There are 3 nested groupings, the coarsest first. Each group lies inside one group of the grouping before and may be the whole of it. The rows also spread widely along 10 directions, which tell nothing about the answers.
(in the rows, 128 means zero)
Known rows, each followed by its group in each grouping:
[129 130 134 165 152 143  98 155 160 107 124 137 104 103 121  83 106 119
 135 107 123 151 147 134 123 174  98 144 126]  vif j335 kem
[201 103 113 100 190 117 124 184  91 127 113 118 158 131 140  90 127 127
 189 153 155  73 117 132 141 122 126 105 150]  sibu j76 Kaz
[149 118 131  94 115  82 150 240 111  92 100 136 124 130 123  72  63 180
 156 141  80  86 113  98 174 116  95 136 130]  vif j335 Boke
[151 136 103 128 145 133 146 156 105 102 114 129 122 146 147  78 122 144
 129 179 148 128  94 134 148 120 125 130 120]  vif j145 nobe
[113  88 202 151 117 162 117  78 128 143 187 164 107 102 104 111 145 123
 158 121 170 132 157 124  86 187 140 131  96]  Toz j151 nir
[ 95 147  94 106  53 121 157 150  98  89 123 112 118 155 134  82 129 149
 127 176 117 129 103  99 138 180 127 147  93]  Toz j787 sezef
[ 83 111 155 107 102 131 101 102 119 142 155 118  85 156 122  85 115 204
 131 176  89 165  96  88 129 159 119 110 100]  Toz j787 lubaz
[138  77 220 134 180 151 126  85 136 172 181 178 121  93  94 149 134 116
 141  88 135 100 165 142  96  96 128 106 141]  Toz j151 faz
[112 133  13 109 167 153 124 152 122  69  98 137 133 111 166  76 130  81
 110 146  84 135 148 148 117 173  90 137 103]  sibu j76 sekis
[140 193 155 162  94 160 121  99 113 171 128  63 139 181 123 128 201 119
 121 156 187 143  70 106 121 118 150 126 158]  vif j447 bok
[ 94 117 177 149  88 173 174  99 135 148 149 167 120 136 128 169 125 134
  90 160 141 104 143 132 112  60 158 119  88]  Toz j289 bunog
[112 147 143 154  98 169 155 169 151 144 109 118 157 147 144 153 118 123
 120 135 122  86 153 110 121  66 124 119 112]  Toz j485 defi
[154  57 127  91 144 138 124 125  93 143 141 128 146 139 154 101 130 178
 206 192 155  93 132 107 131 134 152  92  86]  Toz j485 rirar
[131  70 142 117 118 169 125 168 127 157 121 129 179 129 162 117 108 162
 197 170 142  65 170  88 124 109 130  94  71]  Toz j787 rezot
[134  99 167 115 121 136  33 120 113 171 155  82 144 111 108  69 173 138
 213  98 135 147 143  68 105 243  91 119 136]  vif j145 veni
[159 121 146 140 176 153 139 142 135 160 111 126 150 137 143 139 129 132
 131 144 141  92 125 134 135  40 133  99 141]  vif j335 kifiv
[126 139 151 163 142 141 115 121 148 152 133 130 122 119 115 143 140 101
 122 110 141 132 142 140 115 130 139 126 147]  sibu j76 ponos
[117 153 162 125 125  96 186 101 115 114 157 178  85 102  75 151 143  73
  64  83 115 125 120 176 127 119 138 153 176]  sibu j734 dolil
[143  62 109 106 168 123 123 118 122 145 125 158 144  90 143 129 128 133
 169 132 122 105 163 136 137 130 133 108 110]  vif j145 nobe
[ 92 115 180  90 116 126  91  74 122 221 151 106 144 124  97 165 186 137
 120  84  60 126 135  81 116  99 105  90 162]  vif j145 nobe
[131 155 172 177 137 128 113  50 145 182 150 104  98 139 103 162 180 119
 107 116 170 176  99 148 120 127 170 124 170]  vif j335 Boke
[188 110 173 114 153  87 169  84  83 171 155 118 133 149 105 162 172 137
 163 143 190  95  90 154 139  94 192 102 174]  Toz j151 nir
[131 118  64 178 126  80 158 142 176 111  87 136 112 108 151 175  80 135
 146 136 148 145 159 182 167 153 190 139 123]  Toz j787 rezot
[142  71 132 115 193 147  74 151 134 121 144 141 121 108 137  55  97 152
 188 132 115 130 157 118 113 187  87 109 108]  Toz j787 rezot
[115 126 155 177 152 119 116 123 178 147 128 155  95  99 111 150  98 131
 108  94 112 160 152 152 139 118 127 132 148]  vif j145 nobe
[133 119 147 134  94 164 153 173 112  97 141 145 144 120 125  90 126 103
 162 131 162  81 157 114 107 161 115 147  95]  Toz j485 defi
[145  95 156 163  98 127 134  87 119 154 146 135 125 115 128 141 150 143
 178 162 216 134 129 133 137 169 194 132 102]  vif j145 veni
[108 170  64 131  95 145 168 148 122  98  92 114 143 139 151 122 150  94
  90 147 117 118 121 132 135 116 125 148 115]  vif j335 Boke
[136 136 153 158  94 114 145 129 123 112 139 133  94 130 110 103 127 143
 137 150 171 145 102 132 143 169 156 153 122]  vif j335 kem
[131 185 104 150 149 148  99 109 128 134 125  67 127 161 126  99 178  92
 115 121 144 164 102 134 107 168 110 128 167]  Toz j787 sezef
[120 151 130 188  91 162 142  95 161 189 102 101 165 131 146 211 171 102
 125 131 174 117 147 132 128  80 183 119 127]  vif j447 bok

New rows, each followed by its group in each grouping:
[169  77 162 119 171  96 149 128 127 172 133 141 134 128 125 162 105 167
 170 141 143  90 130 146 154  71 169  90 149]  Toz j787 rezot
[140  96 113 128 127 164 147 190 115  70 128 157 131 122 154  58  89 138
 174 174 153  93 150 121 122 161 112 140  68]  Toz j485 defi
[156  97 192  58 131 101 108 177  78 163 147 118 150 130  94  80 137 164
 180 108  86  75 113  69 142 120  77 104 161]  vif j145 nobe
[124 153  88  94 135 116 130 114  82  72 144 115  78 161 122  50 147 134
 100 168 111 172  71 139 125 187 107 142 137]  Toz j289 bunog
[131 100 102 188 141 121 128  94 165 110 123 159  95  79 135 138 117 110
 149 126 179 166 161 178 133 194 176 152 107]  vif j335 kifiv
[106 149  54 114 171 159 141 145 121  68 111 155 107 123 152  59 121 102
  69 148  76 150 117 148 126 126  69 142 112]  vif j145 nobe
[127  87 190 161 108 136 102 121 152 190 139 113 131 139 133 146 106 193
 189 163 164 123 142  99 135 128 169  96 100]  Toz j787 sezef
[152  98 167 175 128 164 158 142 136 132 135 168 137 108 140 128 108 130
 154 158 204  98 147 143 133 102 161 132  91]  vif j145 veni
[ 98 126 109 107 110 117 198 170 136 107 101 168 119 135 141 160  72 152
  71 152  54  89 138 141 156  28 128 120 111]  Toz j289 bunog
[127 123 190 134 116 111 160 143 138 161 137 163 134  93  87 171 126 102
 114  65 109  87 157 133 135  81 121 132 164]  vif j145 nobe
[124  71 169 134  99 139 164 121 131 160 139 182 155  78 122 176 124 118
 155 113 148  71 183 127 132  97 159 124  96]  vif j145 veni
[ 90 106 163 123  22 109 157 119 111 115 152 158 108  96  96 120 137 135
 150 125 140 119 143  99 131 205 152 163  88]  vif j335 kifiv
[131 141 149 156 120 129 137 176 144 109 115 136 105 130 125  95  90 152
 125 143 129 130 116 122 147 120 120 141 124]  vif j335 kifiv
[177 134 139 140 140 127 118 162 105 120 130  92 141 151 133  77 140 134
 189 151 187 114 111 121 125 175 134 126 138]  Toz j151 nir
[146  71 186  97 137 115 138 149 120 193 130 148 166 107 117 163 119 159
 169 114 104  59 155 100 147  53 129  90 136]  vif j145 nobe
[ 91  96 152 140 169 175  97  73 161 171 154 148 116 114 130 138 134 128
 114 117  98 146 162 130  95 113 113  99 113]  Toz j787 rezot
[110 123 187 139 113 152  84  74 132 212 150  74 135 173 134 143 168 183
 154 164 135 145 108  82 111 112 150  82 124]  Toz j151 nir
[ 94  92 189  82 157 133 142  77 111 144 187 183  89 116  92 116 131 143
  90 112  57 122 126 125 105  93  98 107 131]  Toz j151 nir
[106  97 174 141  95 102 160 127 149 149 137 161 109 118 119 169  87 174
 137 137 112 112 149 126 146 101 165 118 108]  Toz j151 nir
[123 153 100 210 134 146 126  78 177 157 109  97 126 133 147 187 149 102
 122 133 191 167 145 174 125 140 190 126 136]  Toz j787 lubaz
[166 165 134 112 148  76 143 154 105 151 109  88 126 165 114 129 135 154
 118 133 112 124  68 127 171  71 131 113 199]  vif j145 veni
[106 154 159 190 141 195 124 162 179 123 123 140 129 126 138 118  98 109
 102 117 126 123 165 130 100  97  97 132 110]  Toz j151 faz
[123 116  46 126 115  95 113 170 132  94  88 115 123 119 158 101 102 144
 166 161 112 142 140 128 155 201 144 135 104]  sibu j76 ponos
[136 116 136 121 120  91 110 140 111  94 154 129  92 107  91  68 123 125
 172 100 138 149 128 131 127 251 114 154 144]  Toz j787 lubaz
[124  91 180 155  83 137 155 183 148 129 127 159 136 115 134 133  68 171
 174 152 150  81 169 106 139 115 152 128  77]  Toz j151 faz
[ 71 160 130 137  62 141 151  77 124 126 150 143 111 106 101 147 181  62
  81  98 123 146 146 136 100 183 137 157 125]  sibu j734 dolil
[189 123 136  99 183  97 120 113  82 142 141 110 120 140 107  95 168 130
 162 132 150 125  77 139 142 137 130 116 185]  vif j447 bok
[128 183 113 105 107 108 154 169  96  95 114 101 106 170 120  71 134 145
  92 157  98 136  61 110 151 118 101 143 152]  vif j335 Boke
[166 144 141 153 138  87 129 129 131 181 109  88 138 150 122 179 145 136
 152 134 162 119 107 140 155  99 186 106 182]  sibu j76 ponos
[122 138 123 155  82 177 152 143 123 147 113 119 176 132 148 153 162  87
 143 152 180  79 154 116 112 116 160 128  96]  sibu j76 ponos
[106 102 221 138 106 160 156  91 118 170 174 176 105 133 106 148 131 154
 109 164 146 106 116 116 116  70 162 111 102]  sibu j76 ponos
[132 138 165 159 112 168  98 145 143 169 127  84 168 142 136 126 153 120
 172 120 157 106 154  95 102 142 122 112 125]  Toz j151 nir
[180 104  76 128 162  88 111 186 129 100  96 109 144 105 140 108 108 112
 199 109 145 112 164 155 144 195 131 132 149]  Toz j289 bunog
[152 176  88 153 164 162 133 119 118 108 122  94 140 144 134  98 178  56
 116 121 174 135 118 160 102 158 116 139 157]  Toz j787 sezef
[105 122 190 105  82  92 126 167 111 115 153 148  78 131  91  68  83 199
 128 139  80 142  94  83 156 151  98 141 125]  vif j145 veni
[160  94 149 171 122  98 166 137 138 137 126 165 117 105 125 171 100 136
 167 151 199 103 145 166 155 125 210 132 119]  sibu j76 ponos
[128 137 132 191 137 157 138 142 183 157  98 124 145 126 149 192 108 112
 117 122 147 114 173 157 127  67 154 114 129]  Toz j289 bunog
[107  83 106 156  95  80 154 103 161 135 119 154  96 107 138 178  85 174
 153 157 139 148 153 156 162 155 204 127  95]  Toz j787 rezot
[ 97 102 141 153 106 144 106 100 160 197 118 120 145 123 145 189 136 148
 146 146 123 123 162 110 127 105 172  95 104]  sibu j76 ponos
[137 136 103 157 124  84 146 174 155 111  94 137 115 105 128 141  84 135
 132 113 118 133 142 152 169 132 140 144 145]  vif j145 veni
[128  93  96 118 169 151  63 120 138 142 129  99 146 112 143  96 150 116
 189 110 113 138 173 114 100 200  99 108 123]  Toz j485 rirar
[ 92  90 162 123 174 172  75  50 155 205 159 126 135 113 122 156 164 121
 127  97  86 140 168 115  87 113 109  82 130]  Toz j787 sezef
[128 112  47 117 123 112 142 198 125  76  85 141 137 110 161  96  90 127
 154 159 107 106 152 133 152 167 128 139  94]  sibu j76 ponos
[ 93 124 139 150  91 153 147 179 151  83 135 173 120  86 112  95  89  91
 126  91 112 106 186 127 110 182  90 164  94]  Toz j787 sezef
[112 147 179 148  83 135 131 205 133 102 137 148 103 128 103  76  80 147
 127 133 116 116 125  96 131 155  98 150 115]  sibu j76 sekis
[157  90 126 110 150 144  62  99  99 148 149  93 145 112 126  68 190 118
 211 126 166 137 134 102 104 237 118 119 122]  vif j335 kem
[125  52 182 113 182 130  70  96 152 189 157 147 125  89 111 151 119 148
 170  85  86 123 187 123 108 131 114  85 138]  Toz j289 bunog
[116 108 144 161 118 164 133 158 157 136 107 142 126 133 160 117  85 179
 137 185 135 118 135 110 143  83 140 115  76]  vif j335 kifiv
[150 146 148 157 118 177 135 151 127 151 116 112 175 128 133 133 164  86
 149 119 174  83 142 116 114 104 125 129 134]  vif j447 bok
[140 145  14 145 129 114 136 190 143  82  54  90 136 150 192  96  95 159
 144 199 125 140 112 134 174 139 144 130  97]  vif j335 kem
[159 142 175 135 110 130 175 113  88 135 151 133 119 148 105 117 164 123
 125 155 193 107  81 135 132 107 163 139 140]  vif j335 Boke
[148 122  85 144 180 165  70 156 148 143  98  73 173 135 173  98 141 119
 186 133 133 123 161 115 108 161 103  99 122]  Toz j151 nir
[113 132  43 143 150 110 163 124 149 105  91 151 116 111 154 164 113 102
  91 144 105 136 144 179 148 111 162 132 125]  sibu j76 ponos
[148 155  85 146 203 144 117 126 150 133 102 111 142 115 136 133 157  67
 103  87 111 133 141 164 119 103 102 124 175]  vif j335 Boke
[115 172 127 114  93  92 151 103 118 166 123  78 125 171 110 176 170 134
 102 123  99 133  93 120 141  93 151 115 180]  Toz j485 defi
[ 88 107 137 117  94 136 137 131 139 154 124 131 132 136 137 142 107 168
 128 153  86 112 143  99 135 100 130 107  95]  Toz j787 sezef
[138 106 140 123  63 114 146 132  98 145 130 120 156 116 126 140 159 117
 189 146 185  90 146 112 133 184 177 132 109]  sibu j734 dolil
[157 115  87 178 186 140 121 116 147 111 119 145 117 101 145 125 131  86
 147 138 187 145 150 186 122 170 164 136 126]  sibu j76 ponos
[128 105 209 119 146 126 135 107 100 116 193 191  71 104  70  82 128 119
 117 112 134 130 114 139 108 161 118 143 139]  sibu j76 ponos
[115  65 164 138 121 161 107  89 146 185 141 146 150  90 134 158 147 135
 173 125 144 107 179 109 113 129 151 105  91]  vif j335 kifiv
[174 127  94 123 142 132 149 190 116 130  83 101 181 136 157 122 134 119
 168 148 149  68 132 123 151  91 134 115 131]  vif j335 kem
[160 100 142 126  95 110 160 142  98 124 133 147 138 107 118 124 138 126
 182 140 181  89 130 128 145 160 164 144 117]  vif j447 bok
[160 197 126 144 130 143 179 131  87  91 131 119 101 176 119  81 161 109
  81 175 180 137  41 151 138 101 135 153 157]  vif j447 bok
[160  88  82 128 199  95 101  92 118  93 145 137  87 107 135  77 129 133
 177 142 155 175 126 173 127 233 146 130 130]  Toz j151 nir
[138 100 126 123 115 187 100 131 103 161 128 101 175 142 162 104 167 133
 189 189 175  91 136  85 105 148 141  98  81]  sibu j76 Kaz
[130 155 224 147 140 181  97 159 131 155 155 105 126 166 109  77 125 152
 129 133 128 117 108  83 100  97  80 110 140]  Toz j151 faz
[129 128 100 169 165 143 128  80 155 138 128 128 128 111 141 159 154  86
 126 112 154 147 159 174 107 147 156 125 134]  Toz j151 nir
[102  76 188 133 127 112  63  62 156 222 158 123 114 102 104 181 146 163
 166 107 104 149 158 101 117 155 157  88 137]  sibu j76 Kaz
[129 107 173 169 135 157 125 184 158  93 135 177 101  92 120  72  70 137
 145 124 143 121 157 127 125 153 102 151  94]  vif j335 kifiv
[103 136 139 155 131 150 183 124 147 106 136 195 109  89 117 153 116  68
  71 104 124 110 163 173 116  98 134 148 122]  sibu j734 dolil
[117 140  66 129 132 150 142 141 146 152  73  98 172 137 172 163 144 117
 114 146  98 102 144 123 141  60 133 104 122]  vif j335 kifiv
[143 168  88 114 118 103 151  99  97 162 109  79 145 163 132 170 192 107
 113 153 139 119  86 135 140 104 171 110 172]  sibu j76 Kaz
[103 130 174 139  39 103 167 138 120 135 138 147 110 125 103 139 119 158
 127 141 140 120 118 104 153 137 155 148 112]  vif j145 nobe
[149 124 161 113 123  98 176 108  96 150 144 146 124 127 105 158 152 115
 124 133 154  97 110 150 141  98 171 121 158]  sibu j734 dolil
[ 89 124 111 154  99 116 124  76 164 168 112 117 114 117 134 186 143 141
 114 130 111 160 141 131 140 125 171 120 122]  vif j335 kifiv
[123 152 200 123  49 112 135 163 104 160 137 102 137 148  92 115 145 153
 146 121 134 105 104  71 141 133 119 134 146]  vif j145 nobe
[165  82 154 119 227 130 126 107 125 128 152 177  99  95 112  99 120 123
 130 114 125 124 127 166 125 104 115 114 150]  vif j335 kifiv
[159 167 124 166 155 149 154 116 133 142 113 111 143 135 128 149 172  74
 106 118 175 116 116 162 124  86 146 131 166]  vif j335 kifiv
[122 115 101  80 151 124 127  90  94 129 146 122 133 124 123 109 176 103
 131 115  93 121 129 129 106 158 109 116 139]  Toz j151 nir
[137 119  76 104 158  97  83 101 108 126 129  82 110 140 132  83 154 144
 167 141 120 173 105 130 132 219 126 117 148]  Toz j787 lubaz
[135  94  52 115 132  88 147 140 116  83 113 158 114  92 141 113 111 117
 157 148 128 128 148 159 147 201 156 144 107]  sibu j76 sekis
[174 105 104 139 133 129 104 183 128 141  92  90 181 117 155 111 137 124
 218 133 172  89 158 109 140 168 138 121 120]  vif j335 Boke
[129 121  85 105 113 144 144 137 106 123 110 118 163 120 147 115 164 100
 145 139 128  96 140 117 126 139 125 131 109]  vif j335 Boke
[100  67 109 122 124 115 139 141 155 124 118 191 133  52 130 152  93 115
 145  88  81 104 207 138 138 145 120 135  97]  vif j145 nobe
[146 136 124 119 151 106 149 197 120  94 112 127 100 164 137  70  64 188
 128 180 105 123  86 126 164 100 112 120 130]  Toz j787 sezef
[ 81 145 153 129  98 140 133 115 148 145 139 152 123  90  91 154 149  80
  87  55  66 122 162 119 110 125  92 146 148]  vif j447 bok
[ 68 107 126 132  98 120 122  83 147 120 152 156  84 104 118 127 120 142
 115 123  84 168 153 128 115 189 132 137  96]  Toz j151 nir
[123 149 133 120 116  91 173  95 121 159 125 114 121 152 116 185 146 139
  97 134 109 120 104 142 146  67 168 112 164]  Toz j151 faz
[ 77  87 144 133  59 106 142 134 146 112 140 185 102  70 112 139  93 129
 144 113 107 125 186 124 132 201 146 152  82]  sibu j734 dolil
[184 100 188 113 130  69 133 157 108 184 132 118 148 117  93 167 132 142
 195 104 153  69 129 119 152 116 166 106 182]  sibu j76 Kaz
[106 118 196 169 103 147  96 107 167 189 148 115 137 106  98 168 142 115
 156  72 141 125 177 112 103 155 135 120 141]  Toz j787 lubaz
[ 67 101 107 133 114 143 143  98 152 115 133 165  93 121 152 129  95 167
 100 171  80 152 146 130 126 124 138 119  67]  Toz j151 nir
[163 139 141  89 146  96 136 148  97 164 116  83 147 171 121 141 146 151
 136 138 105  94  94 118 147  65 129  92 182]  Toz j289 bunog
[104  92 126 146 141 150  65 124 173 162 121 111 147 101 145 134 120 137
 177 104  98 136 196 104 107 174 113 106 106]  Toz j151 faz
[112 179  89 150  54 113 157 160 121  88 107  94 120 153 129 103 132 118
 127 151 153 140 109 123 140 194 142 162 121]  Toz j787 sezef
[153 135 145 150 131  86 133 131 136 167 118 108 121 141 117 168 125 148
 144 138 149 127 110 139 155 110 177 113 167]  sibu j76 sekis
[151  87 148 108 124  88 149 101  92 125 161 145 106 113  99 116 139 139
 174 132 167 120 119 145 137 187 165 133 135]  Toz j787 lubaz
[144 129 215 149 160 124 139  92 130 172 167 158 102 115  79 147 146 116
 103  89 143 130 115 148 124  84 131 123 179]  vif j145 nobe
[143 133 135 132  96 112 156  54  97 193 140 101 150 144 116 202 210 102
 137 144 189 113 109 139 127 119 211 111 156]  sibu j76 sekis
